There are 3 ways to turn a row about zero (a turn may also mirror it). The second row of each pair is the first, turned, with some noise. The first 30 pairs use one turn. New pairs use 3 turns, one after the other, and a turn may come again.
(in the rows, 128 means zero)
Some pairs, each with its turns in order after it:
[143 136 138 121  38  96 108 118  71]
[128 157  63  95 106  53 108 125  96] : z591

[139 126 142  94  71  72 143 133 164]
[ 98 186  95 156 174  86 122 136 137] : z591

[ 84 126 142 138  80 104 139 102 121]
[168 135 166 107 141  94 133 164 116] : z223

[126 157 120 130 167 123 141 166 120]
[129 113 117 172 128 125 134  92 120] : z223

[181 104 124 159 130 140 111 149 196]
[214 124 123 108 105 143 140 108 144] : z261

[111 138 108 105 144 138 137  93 128]
[150 105 136 133 115 159 147 142 138] : z223

[ 99 126 162 209  68  82 117 136 148]
[159 192  90 122 164 139 106 123  45] : z591

[171 178  93 119 121 199 113 132 107]
[185  58 132 125 103  80 154 131 145] : z591

[148  74 117 121 122 178 114 111 122]
[158 134 117  88 146  96 110 102  92] : z261

[150  64 139 105 142 183 112 141 136]
[120 176  85  93  96 173 102 111 132] : z223

[114  82 125 118 100 140 119 136 131]
[ 99 119 115 143 121 121 114 167 101] : z591

[127  82  83 163  72  76 126 116 119]
[102 109 125 127  82  97 135  46 159] : z261

[206 146 104 126 164 129 117 135 136]
[176 176 168 116  91 154 128 136 122] : z261

[120 141 162 126 138 163 147  88 159]
[148 106 131  99  93 126 136 124 181] : z223

[ 97 110 126 110 200 170 127  55  89]
[ 99  65 152 120  75 186  88  85 152] : z591

[ 88 150 107 145  95 135 112 144 135]
[104  88 141 104 136 109 140 140 168] : z261

[101 122  86  82 165 169 146 210 159]
[152 151 101 198  87 173  64  94 131] : z223

[165 135 163 115 136 136 107  58  75]
[132  96  74  86  97 128  95  91 167] : z591

[111 124 202  96 111  68 135 129 101]
[141 195 166 129 139  95 189 124 133] : z223

[174  95 122 113 158 138 150 108 167]
[133 113 125 166 137 157 114 159 189] : z591

[118 108  76  86 128 175 102 139 151]
[140 122 118  51 128 116  83 138 128] : z261

[119  92 149  95 184 186 123 111 144]
[152 141  74 110  75 174 143 114 155] : z223

[100 144 111 140 146 143  66  96 176]
[124  80 119  69 102 158 153 153 107] : z261

[180 129 106  59 125 158  96 138 151]
[ 85 156 118 141 132 199 106 134 166] : z223

[ 91 150 149 106 127 140  57 115 136]
[ 92  84  93 128 128 132 159  87  94] : z591

[ 97 113  58 115  78 160 153 106 109]
[ 78 149 109  67 142  83 116  92 153] : z261

[179 121  84 206 132  90 144 122  82]
[205 191 123 110  70 144 114 145 134] : z591

[181 104 132 171 136 136 151  37 114]
[134 182 113 124 124 132 200  77  71] : z261

[175 110 119 161  86 141  91 135 127]
[ 80 132 114  88 165 121  89 135 116] : z223

[ 97 110 141 155 114  54 175 117 174]
[113 103  71 172  97 151 152 102 178] : z261

New pairs, each followed by its turns in order:
[127 125 126 190 118 191 134 137 107]
[ 92 129 105 171 172 112 180 114 137] : z261 z223 z261

[104 183 153 141 134 108  84  69 181]
[189 113 201 158 161 162 144 108 115] : z591 z261 z223

[107 123 105 132 154 142  96 104 139]
[ 89 113 105 122 115 107 143 136 160] : z591 z223 z591

[131 147 153 107 144 126 109 130  88]
[113  80 115 129 109 119 150 134 136] : z591 z591 z261

[110 117  89 130 123 112 110 120  92]
[118 110  77 139 128 148 140 140 109] : z591 z261 z261

[114  75 153 110  96 136 158 145 140]
[104  69 127 145 155 121 125 129  94] : z591 z223 z223

[ 87 136  62 140  71 130 174 105 101]
[ 85 123  95  86 187 103 179  98 114] : z223 z261 z223

[154 100 134 137 109 118 110 161 151]
[102 109 114 146 125 149  84 135 114] : z261 z591 z223

[183 101 109 153 131 152 131 150  57]
[ 91 115  76 162 139 122  76 142  81] : z223 z591 z591

[ 89 122 181 163 128 194 143 138 164]
[116  44 148 161 120 103  95 148  89] : z223 z591 z223

[145  92 120 112 141 148 112 165 116]
[119 120 131 173 129 120 109 164 131] : z591 z591 z261

[134 118  96 135  95 130 132  90 132]
[116 120  96 141 133 113  88 141 141] : z223 z591 z261

[169 149  70  76 151 125 109 138 109]
[ 88 138 134 116 134 193 121 177 104] : z223 z223 z223

[138 150  97 126 155  92  79 125 124]
[137 164 125 105 155 115 130  81 157] : z223 z591 z223

[135  81 110 154 180 107 111 137 111]
[151 167 149 140 136 104 120 127  63] : z223 z223 z261

[ 65 145 182 145  73 122 169 110 116]
[ 91  89 147 165 176  62 114 127 106] : z591 z261 z261

[144 108 108 137  95  86 137 140 125]
[119 125 131 126 189 134 127 130 117] : z591 z261 z591

[148 122 158 143  55  81 147 110 134]
[125  91 213  95 117 126 127 120 140] : z591 z591 z223

[148  86 172 127 120 103 163 177 160]
[ 96  99 175 126 148 170  82 124  98] : z223 z261 z591

[106 170 158 139 163 138  84 178 173]
[142  95  97 143 120  93  49 139 166] : z591 z223 z591

[ 99 133 122 115 135 125 132  95 164]
[120 144 123 169 134 143 137 156 139] : z261 z261 z223

[ 63 103 138 154 117  90 127 148 145]
[147 134  93 118 175 152  95 110  87] : z223 z261 z591

[196 110 106 119  72 149 113 156  71]
[130 155  55 160 123 161 123 146 204] : z261 z223 z261

[137  70 110 126 115 151 125 206 156]
[109  74 131 100 180 116 182 166 121] : z591 z223 z223

[192 153 117 100 144  60 148 168  97]
[ 81 182 120 171 148 171 176 121 150] : z261 z223 z591

[137 110 158 112 146 129 108  91 100]
[140 152 122 140 124 175 137 161 131] : z591 z261 z223

[178 104 135 121 129 162 140 178 107]
[106 117 103 103 120 116 152  65  96] : z223 z591 z261

[134  98 142 109 112 158 177 151 121]
[165 132  89 126 132 160 107 161 144] : z223 z223 z261

[127  96 128 105  97 153 164 173 161]
[187 120 163 165 146 141  98 149 124] : z261 z591 z591

[109  70 137 147 133 121 113 125  97]
[ 93 174 132 106 111 118 104 152 122] : z591 z591 z591

[157 136 150  99 120 114 113 126 128]
[125 158 134 164 130 116 113 135 111] : z261 z261 z261

[149 153 101 125 121  92 126  95 197]
[166  88 119 162  72 106 130 101 109] : z261 z591 z261

[116 106 116 149 116 181 130  59 176]
[114 183  94 100 109  98  81 138 175] : z591 z261 z591

[ 86  87  86 128 108 137 130 123 110]
[166  85 145 125 147  92 120 153 129] : z261 z591 z223

[154 117 137 117  44 139 182  80 128]
[109 160 161  74  68 142  61 108 104] : z261 z223 z223

[141 124 110 135 119 123  82 109  85]
[173 105 121 141 100 125  97 139 130] : z223 z223 z591

